There are 4 ways to turn a row about zero (a turn may also mirror it). The second row of each pair is the first, turned, with some noise. The first 36 pairs use one turn. New pairs use 2 turns, one after the other, and a turn may come again.
Some pairs, each with its turns in order after it:
[ -3 -42  28  32  14  43  21 -33]
[-15  27   4  23   6 -73 -10 -22] -> A

[  8  68   5 -15  27  13 -12 -27]
[ 18 -10  -7  30  19   7 -26  66] -> A

[ 10 -14 -69  -9  13  57  46 -50]
[-60 -19  37  56  -7   3 -40  54] -> M

[  1  19  -9  -6  19   9  69 -46]
[ 10 -15 -55  24   1 -27 -29  47] -> V

[  1  -6  36  -9  37 -14   8  11]
[-16 -29  -2  18   9  15   5 -37] -> D

[ -4   0  15  -2 -19 -40  13 -24]
[ 15   3 -20   1 -23  -4  42  12] -> A

[  8   0  48  22  28  30 -19   7]
[ 24  31  38   4 -40 -14   4  11] -> V

[ 40   1  17 -23  -8 -32  10  57]
[ 23   2   7 -27  23  53 -12 -44] -> M

[-25  21 -10 -21 -10 -49  24 -10]
[  5 -16  14  -8 -64  -2   2 -14] -> D

[ -2 -15  31  28  30 -14 -33  19]
[ 17   0 -14 -49   4   1  39  14] -> M

[-47  -8 -31  -2   5  -7 -47  -7]
[-11 -24 -21 -58  31  -5  -2  10] -> A

[ 11  19 -26  13   2  -1  35  -5]
[ -1 -17  29  27  11   4  23   6] -> A

[-69   6  44  55 -56  12 -52   9]
[-20 -55  37  10  17 -35 -11  93] -> D

[ 29   8   5 -26 -69 -18  50  14]
[ 57   5  37  13 -46  24  37 -22] -> A

[ 39   0  20   8   7 -15   6  -3]
[-12   6  -3  29 -35   3   2   3] -> A

[-22 -12   3  69  48  13   1  17]
[ 33 -38  16   6  49  47  10  17] -> D

[  0 -15  -7 -22  -6 -17  -4  -7]
[-17   1  -5 -25 -15  -6   3 -13] -> D

[ -5 -12  -8 -57 -15  -4   3   8]
[ 12 -34 -12   4  13  41  24   3] -> V

[-60   8 -13  42  -9  -3 -12   3]
[-17  19  14 -47  40 -11  28  21] -> A

[-38  24 -10 -33  -7 -32 -16  32]
[  0 -31  -7 -13   0 -22   4 -64] -> M

[  0  10  22 -32  22  18  -9 -33]
[-24  -6 -50  17  -7   6 -12  -4] -> D

[-10  10  -5  56  22  -5 -11  24]
[-26   8 -36 -28 -20  15  34   6] -> M

[ -1 -15 -12   8   6 -40 -43 -15]
[  8 -31 -13 -49   4 -20  -6  -5] -> D

[ -8 -31 -24 -13  -7  -1  13 -48]
[ 14 -38 -16   0   3 -42  21 -18] -> A

[12 -7 -2 -2  4 -2 -7  1]
[-6  7  3 -9 -1  9  4  4] -> V

[ -3 -12 -32  20  50 -41  -9  11]
[  1  29 -25 -61  15 -22  12  -9] -> V

[  4  -9   1  -2 -12 -63  19  10]
[  0 -16  37 -24 -27  -9  -7 -35] -> D

[ 29   2  30  11 -18   1  55  16]
[ 10 -29  10  -5 -20   5 -57  19] -> V

[  9 -18 -11 -20  -2  19 -19  -2]
[  6 -20   2  -4  17  -8 -22  20] -> M

[-16  21  -2 -21  -3  28   8  41]
[  0  15   4  37  -3 -15  41   8] -> D

[ 16  52  13   9  14 -18 -13 -45]
[-25  59   3   2  24 -37  15  -8] -> M

[-19 -18  -9  -5  -9  -6 -57  19]
[ 16 -39 -37 -25  16 -22   4  -2] -> M

[ -1 -20 -10 -16 -22  -8   1  -9]
[-4 -4 -2  9 26 23 -1  0] -> V

[-51 -11  -1 -55 -13  27  -6  -1]
[ 32 -35  -2  39  22  10  47  -4] -> V

[ 20  -4  12 -14 -43  31  -2 -25]
[-21  -8  19  47   0  28  -6  21] -> V

[ 25   9  69   3  -7  15 -10   3]
[ 49  50   1 -31  -4   4  -8   9] -> M

New pairs, each followed by its turns in order:
[-27 -26  48  19  16 -14  41   9]
[  2   5 -24 -13  33 -44 -26 -39] -> V D

[-15   8   0 -31  35  -5 -45   2]
[-21  -4   6 -21  17  -9  59   6] -> A V

[ 18   1 -12  69  34  31   1  38]
[ 23   8  -9 -31 -51 -53  39 -13] -> A M

[-29  -3  11 -20 -55  17   6  59]
[ 12  -6 -32  36  52  -9 -31  42] -> M M

[ 11  16 -69   8  12   8 -69  51]
[ 18  -5 -23 -15  69  -3  83   5] -> M V

[ 12   8  -8  -5 -24 -16  40 -12]
[ -3  20  28   9   7  18 -34 -11] -> A D

[ -1 -38  44  10 -21   2  20  10]
[-26 -48  -9  21   8   9  10  24] -> D D

[ -9  13  14   5   2 -14   3  55]
[ 33  -9 -24  -2 -34 -24  -1 -16] -> V A

[ 30  -1 -28  13 -31   3  -3   3]
[ 29  -2 -17  -9  23   8  21  23] -> M D

[ 21   2  41   3 -17  25  -6  35]
[ 20  12  11 -18 -16   1 -25  50] -> A A

[  7 -12  18 -14  11  39   4  22]
[-21  11   8  14  38  -6  13  19] -> D A

[-45 -37  27  15 -12  -2   4  -2]
[ -4  -9 -65   6  -9   3   0  -1] -> A V

[ 18  -9  -7  43  15  -8 -38   5]
[ 10  20 -12 -39  -9  20  23  29] -> D V

[-26  38   0 -45  16 -17 -44 -26]
[ 32  36 -57 -18  10  31  -9 -21] -> M V

[ 26   3  -3   7  44 -20 -14  30]
[  4   7 -29 -19   0  40 -29 -27] -> D D

[10 -6  4 11 35 42  4  5]
[ 25   7  -3  -7  -4  29   2 -42] -> V M

[ 10  -3  59 -69 -23   9 -20   3]
[ 17  16 -32  10  48 -38  -3 -64] -> D V

[  8   1  -5 -13 -25  46 -21  65]
[-28  28  -1  42  17  33  46  27] -> D A

[ 31 -61   4   4 -31  33  34   4]
[ -3  49 -25  44  10  28 -47 -12] -> A V

[-21 -27  -2 -33  -2  -2  42   2]
[-20   8   7  31 -28  11  -6  41] -> D D

[-16  19 -46   6  12  69  24   3]
[-32  25 -14 -11  -6  29  62 -42] -> V A

[  1 -13  23  69   1 -14  -1   9]
[-27 -62 -10  -2   0 -23 -10  22] -> M V

[  1  14  38 -10  -1  11   8 -34]
[-21   4  42 -14 -19   2  -4  17] -> V A

[ 26  20   8  -4 -56  -5 -37  -8]
[ 45  -2 -18   1  20  18 -47 -27] -> A M

[-18 -15  -1   6 -42   9  18  36]
[ 9 57 -5 11  0 18 11  8] -> D A

[ 35 -69  -1  -9 -69 -50  29  -6]
[-18 -22 -23  62  47  42 -69  24] -> A V

[ 38   3 -28   8  10  12  60  39]
[-17  53   3  11   2 -62   2  15] -> A A

[ 8  4 16  4  1 -3  1 13]
[-11  -3   3  12 -10  -8  -1  -8] -> A V

[36  7 22  9 22  7  6 -7]
[ 22 -11 -34 -17  19   8  -8  11] -> D D

[  5 -21 -15  15   9 -34   3 -15]
[ 5 -2  2 17  0 33 21 22] -> D V

[-13  24 -13   8  -6 -24 -23  -1]
[ -3  -3   3 -20  13  35 -13   1] -> D V

[-13  -2   6  12  69   0  18  -7]
[-46  -7  33  39 -28   2  12  -6] -> M D

[ 40  -5   3 -20 -35 -25   7  69]
[ 53  17  32  -4 -12 -55 -36  13] -> A A

[-15 -68  15 -23  29   4 -15 -17]
[-28  25 -54   3  48   0  20  -4] -> A V

[ -8 -26  -6 -49  -7 -22 -69 -69]
[-12  -7  31 -43  47  46  78 -11] -> M M

[  8  -5  17 -54  14  24  23  16]
[-18  47  34  -1  36   2   6 -11] -> V D

[-27   0 -53   3  -5  -4  -3  -2]
[ 43  -1  -5 -10  10  12  12  34] -> A V

[ 69  -5   5   0 -27 -21  42  -5]
[  4  49 -13 -11  28 -65   0  -2] -> D M

[ -8  35 -55   3  36 -37 -17   1]
[ -6  65   2 -27  -8  -1 -28 -37] -> D D

[ 1 61 -8 10 26 67 20  0]
[ 29 -20 -44  40  -1  37  43 -42] -> V M

[ 23  68  22  46 -40 -19 -26   8]
[ 39  10 -25 -34 -37  27 -44 -50] -> A M

[ 27   8 -29   7  10  44 -35   1]
[-28 -35  11  31  16  39  -2  14] -> D A

[  0   2  -1 -16 -24  -4  42   8]
[ 17  34 -20   9 -19 -18  -5  -9] -> D M

[-20 -15  15  10   5 -19  -4  -4]
[-14  14 -16   0 -23   5   1  11] -> V V

[ -2   5  24 -23  61   5  36  -4]
[ 57  32  23 -11 -27 -15  -7 -22] -> M M

[-16  -1  16 -40  -3 -35   4 -31]
[-45   2 -10   4   8  14 -28  38] -> V M

[-33  13  23   2 -56  -3 -25  -3]
[  6 -20 -17  -5  18  30 -51  30] -> V D

[-69 -26  -3 -17   0 -45  13  16]
[ 14  12   1   8  49  19 -61  38] -> M V

[ 15  -2   0 -44   3 -24  55 -52]
[ 30  47  19  11 -44 -24 -43 -13] -> M V

[-11  11  -1 -54   5  26 -34  16]
[ -1 -21 -58 -20 -30   7 -14  -5] -> M A

[-26  24  10 -39  11 -11  -6 -14]
[ 20  29 -25   5   0  24 -22 -12] -> M V

[  5 -11 -28 -32  33   7  12 -22]
[-10 -22  -3   5  15  10  33  39] -> A M

[ 11   2  17 -13 -38 -16 -47  -4]
[  1   9  12  51  -9 -36  -1  16] -> V V

[-14 -45  37 -11  19   6  35 -39]
[-34   7  22 -50 -49   4   1  10] -> V V

[ -4  35  -8 -15 -22 -14  20 -42]
[ 39   0   3 -33  13   9  16  36] -> V D

[-12   3  27 -52  50   5  27  -2]
[ -2 -28  50  18 -39  22  -3 -37] -> V A

[-13  22  29  24  -2 -19 -33   2]
[ 15  25  18 -38  27  18  -2  -5] -> D V

[-13   4   7 -12  -3  -1   6 -11]
[-12  -1  -8 -15  -5   3  -5  11] -> A V

